The first 5 rows are patterns. Each new row is the sum of 2 different patterns, raised or lowered, with some noise. Before adding, each is slid sideways (what falls off one end comes back at the other) and multiplied by a number that may be negative. Names go in the order of the patterns.
(in the rows, 128 means zero)
Some rows, each with the names of its patterns after it:
[130 148 132 174 115 131 118 106 111 116  73 143 168 162 115 126  97 107
 130 126 111  98 143 123 137 127 130 141 113 109 100 128 131 138 137] : j_179
[104 125 130 132 117  99 146 117 135 126 158 133 161 118 145 124 128 124
  84 138 127 121 121 119 137 139 126 135 131 139 138 139 178 119 133] : j_872
[121 130 142 128 179  75 116 102 134 133 105  83 145 129 148 128 183 117
 144 117 133 117 128 168 131 124 118 129  73 142  97 149 126 122 136] : j_940
[144 135 141  76 127 104 140 175  96 157 142 134 112 136  83 147 127 162
 118 137  95 118 128 139 121 116 124 120 147 108 128 142 139 176 147] : j_687
[118 106 131 131 120 143 128 125 133 113 115 120 134 119 121 123 163 128
  76 104  96 135 104 135 145 121 133 152 123 129 142 148 131 125 125] : j_286

New rows. What belongs after each?
[150 173 126 192 116 177 131 163 147 159 227 148 154 154 163 123 156 122
 174 147 148 150 141 147 119 164 188 138 150 133 155 169 166 105 179] : j_872 j_940
[119 140  99 120 122 119 123 121 108 135 136 128 115 117 134 124  78 114
 147 131 141 108 137 135 102 137 108  72 137 104  98  97 123 118 141] : j_687 j_286
[125 147 142 134 190 135 154 132 117 164 119 132 171 158  98 160 106 153
 100 160 154 165 157 168 135 154 168 166 155 130 160 138 117 141 113] : j_687 j_286
[ 95 105  86  20  65  62  95  70 151 108 115  90  67 125  72  91 103 114
  88 138  73  85  67 109  84 137 107  96  90  95 100  96 109  74 112] : j_687 j_286
[134 128 191 111  86  85 130  74 137 112 116 145 101 157 106 118  91 117
  75 112 122 150 127 116  84  94 101 116  88  98  68 115 121 104 128] : j_179 j_687
[ 95 142  91 104  74 111  82 101 129 114  96 106  94  62 107  72 112  75
  98 104  89  95 103 103 144  54  92  79 108 107  84  85 107 101 101] : j_872 j_940
[127 113 100 126 127 127 115 113 100 114 113  94 113  63 119 106 128 130
 126 123 186 100  46  68 107 119 130 138 122 111 133 157  97 119 115] : j_179 j_286
[113 134 146 127 145 145 126 125 142 146 125 131 134 130 107 130 127 116
 142 119 123 112 119 113 124 144 127 127 146 156 110  61 110  96 149] : j_179 j_286
[187 141 154 151 115 178 164 153 160 139 180 196 146 193 131 159 116 172
 151 159 143 169 152 120 145 153 156 115 210 140 202 142 157 159 160] : j_872 j_940
[126 164  94 118  90 120 120  87 139 120 133 116 156 116 133 108 104 105
 120  75 145 208 145 113  94  86 102 127 107  73 108 123 122 127 148] : j_179 j_872
[176 164 147 132 154 144 174 158 197 132 184 145 165 175 171 163 156 155
 148 115 210 167 196 166 163 175 206 151 164 115 161 156 189 172 163] : j_940 j_286
[118  88 108 109 144  96 103  66 114  47 136  65 128  80  90 110 101  99
 108 100 147  61  79  75 116 112 107  69 128 106 129  72 155  77 125] : j_940 j_687
[132 119 179 196 162 197 170 167 162 189 119 178 155 186 153 159 150 167
 181 170 155 146 151 155 160 144 128 181 167 202 191 185 175 211 113] : j_179 j_687
[ 84 106  76 104  95  80 114 105 101 119  86  86  90 103 103 114 114 103
 106 132 106  95  87  93 101  99  87  90 116 104 101  96 109  97 114] : j_179 j_872
[131 104 116 162 137 152 122 146 159  97 128  92  97 123 120  97  77 132
 110 127 124 161 121 146 113 123 115 122 111  89 137 123 108 117 114] : j_872 j_286
[110 119 116 118 153 123 106 102 114  71 125  86 134 136 112  96  99 101
 135 104 169  78 104  96 137 119  98  84 145 119 134 116 163  95 135] : j_940 j_286
[123 144  94 103  80  96 107 134 125 108 107 117 104 113 121  98 128 136
  91 115  57  94  99 101 102 159 106 133  77  92 145  96  95 104 136] : j_940 j_687
[156 179 151 165 137 152 145 139 144 103 160 147 150 156 153 159 182 139
 131 133 160 154 170 186 142 150 145 161 142 153 139 133 157 135 160] : j_179 j_872
[ 90 116  80  91  59 111  99 134 100  89  79  90  99  80  94  46 116  91
  89 102  72  88 120  78  55 104 102 110 107  75 113  73  95 110  93] : j_179 j_687
[145 145 157 137 146 115 146 154 165 138 134 134 133 153 118 139 123 156
 169 160 164 155 157 145 134 104 128 177 125 179 164 146 135 157 135] : j_179 j_687
[150 141 150 107 162 160 164 122 152 139 126 140 162 172 151 202 157 177
 138 164 170 150 159 152 139 143 115 200 160 184 150 150 177 185 133] : j_940 j_286
[103 108 101 124 144 125 130 127 142 130 155 108 127 112 103 103 108  73
 112 158 147 123 123  96 103 129 134 102 103 132 120 117 119 110 137] : j_179 j_872
[113 101  95  83 112  94  76 139  83 136 133 104 121 121 132 127 110 152
  62  85  96 121 111 109  79 125 118 116 103 150 111 119 100 115 134] : j_940 j_286
[131 117 160  85 119  90 133 112 173 122 133 101 126 132 119 129 101 132
 119  85 132  80 113 102 112 116 186 112 141 100  76 125  97  99 119] : j_940 j_687
[ 77  94  69 122  86 130  88 132  93 128  80 110 113  96  90  51 105  67
  97  72  98 103 102  98  99  99 114 106 131 114  81  86  77  95  86] : j_872 j_940
[124 112 128 124 104 117  89 150 110 137 138 139 117 166  92  94  84 135
 124 151 164 115 124 142 152 115 122 108 125 116 110 129 133 141  94] : j_179 j_872
[203 105 107  88 124 132 151 125 127 125 131 138 109 132 119 134 141 111
 136 150 139 125 125 113 128 134 113 116  90 142 128 106 146 182 156] : j_179 j_286
[100 105 109 116 139 114 121 114 115 138  68 165 121 138  92 111 111 159
  93 120 103 121 109 117 107 130 118 133 111  81 117 116 124 108 151] : j_872 j_940
[104 126 119 131 118 117 108 108 100 102  87 126 128 127 106 133 102  76
 104  98 111  88 126 123 115 118 131 118 109 116 114 116 116 118 115] : j_179 j_286
[124 138 131 131 162 135 130  83 112 113 133 106 107 148 115 134 136 147
 130 157 127 140 121 124 118  82 134 127 117 127 119 132 137 118 124] : j_872 j_286
[142 149 149 179 140 155 168 189 196 143 157 145 174 107 164 153 164 199
 151 179 172 174 160 168 125 172 153 172 154 170 131 162 159 166 159] : j_687 j_286
[151 148 158 150 160 184 154 151 154 147 131 162 139 172 160 157 154 155
 160 163 136 178 159 162 160 152 170 141 125 166 153 150 156 176 143] : j_940 j_286
[ 85 124 102 131  88 129 115 134 154 122 135 159 111  72  91 111 127 134
 138 118 124 159 138 110 127 117 127 113 103 133 130 139 115 112 107] : j_179 j_872
[132 178 156 171 178 181 177 209 185 124 137 151 158 184 179 150 141 185
 174 154 161 175 164 181 142 184 171 180 157 125 159 152 153 140 150] : j_179 j_872
[112 113 126 130 117 104 102  77 140  98 101  90  99  88 125  97 120 108
 125 118  97 155 100 117  83 133 102 127  87  80 128  93 117 105 129] : j_872 j_940
[163 159 144 142 125 185 162 188 142 169 128 139 155 156 137 147 148 141
 156 138 153 161 163 192 163 161 159 155 119 153 135 164 187 136 167] : j_687 j_286
[116 122 132 125  83  89  97  74 154 134 155 108 117 156 159 103 127 111
 120  63 127  96 114 115 131 114  89 116 120 131 107 162  99 153  93] : j_940 j_286
[128 127 141 106 123 130 123 165 142 133 138 134  81 126  99 128 158 101
 143 131 128 127 130  64 128 109 156 106 135 105 114 126 144 116 116] : j_687 j_286
[193 113 167 124 152 134 147 211 141 142 140 151  99 152 108 166 138 137
 146 132 140 127 151 188 110 137 119 149 157 143  91 168 141 165 124] : j_872 j_940
[ 96  99  94  87  97  67 116 141 142 102 106  76  85 102  95  90  80 114
 108 114 103 109 110  86  85  83 101 105 112 128 106 101  99 133  97] : j_179 j_286
[126 117 104 103  92 129 107 139 139 114 122 124 108 126 123 139 108 126
 116 117 130 115 104  96 120 176 142 174 108 149 109 107 122 115 116] : j_940 j_286
[110 133 125 118  99 107  62 109  71 107 129  71 118 100 108  93 115  61
 108  90 118  87  94  67  67 101 102  94  96 100  95 135  73  77  92] : j_179 j_687
[ 69  93  61  77  99  94  86 148  88 110  83  65 120  69  84 123 113  50
 119  58 107  50 114 106 123 111 121  87 108 121 119 108  81 114  92] : j_687 j_286
[170 112 151 123 157 148 154 150  98 157 146 138 133 141 116 151 121 134
 191 138 167 131  93 170  82 168 146 175 131 177 143 175 101 152 120] : j_940 j_687
[ 83 124 109  75  83  89  88  79  91  61  94  78 100  94  99 122  92  91
  90  92  74  73  71  90  78 116  80  94  74  19 116  70 108  90  97] : j_872 j_687
[136 121 129 105 138 158 123 126 127 107  80 113  78 149 165 201 104 148
  81 108 134 119 115  98 130 122  98 164 138 158 108 106 118 161 117] : j_179 j_940
[110 123 126 118 146 124 157 121  80  72 105 115 118 133 140 126 128 152
 131 129 172 114 123 108 129 121  93 103 141 120 154 127 157 125 124] : j_940 j_286
[178 181 164 144 143 161 106 138 113 167 185 129 172 162 162 128 145  97
 164 149 182 147 157 135 143 176 152 145 135 133 132 157 102 158 184] : j_179 j_687
[ 69 134 122 139 115 156 120 130 114 125 124 123 172 118 123 110 122  70
 113  98 139 115 113 123 119 127 132 123 168  78 115 102 149 120 103] : j_872 j_940
[ 68 128 123 119 118 146 133 125 137 140 138 133 134 110 134 113 164 103
 139 141 128  96 130  38 190 135 177 110 128 119 159 107 132  98 114] : j_940 j_687
[ 86 119 115 123 138 123 109 128 131 139 128 124 119 172 137 151 112 143
 138 112 128 115 105 102 129  99 119 120 124 130 129 142 128 122 155] : j_940 j_286
[146  86 125 122 152 128 193 164 166 148 137 172 134 152 161 165 145 182
 133 139 132 162 142 185 159 151 148 147 152 151 163 134 163 150 165] : j_687 j_286
[110  92 115 129 119 133  86 135  93 131 114 162 129 147 107 137 123 121
 120  75 138 120 108 109  89 118 122 115 119 148 129 140 123 138 128] : j_872 j_687
[128 127 112 130 105  86  93 110 104 120  84 118 108 139 129 103 111 116
 135  96 113 114 123 102 109  84 114  94 113 101 113 123 111 111 122] : j_179 j_872
[125  85 146 126 166 131 196 112 153 118 131 117  94 167 129 119 115 122
  94 148 102 149 128 133 142 131 168 132 132 147  85 121 112 125 110] : j_872 j_940
[ 90  93  69  93  69 101  96  87  95  89 116 102  66 108  48  93  66 102
 108  79  75 118  91 106 102 135  92 101  87  92  76  96 117  92 100] : j_940 j_286
[121 128 107 123 130 127 107 122 121 103 101 103  81 101 131 127 100 120
  97  99 115 100  94  92 122 102 110 107 136 116  66  86  76 116  94] : j_179 j_286
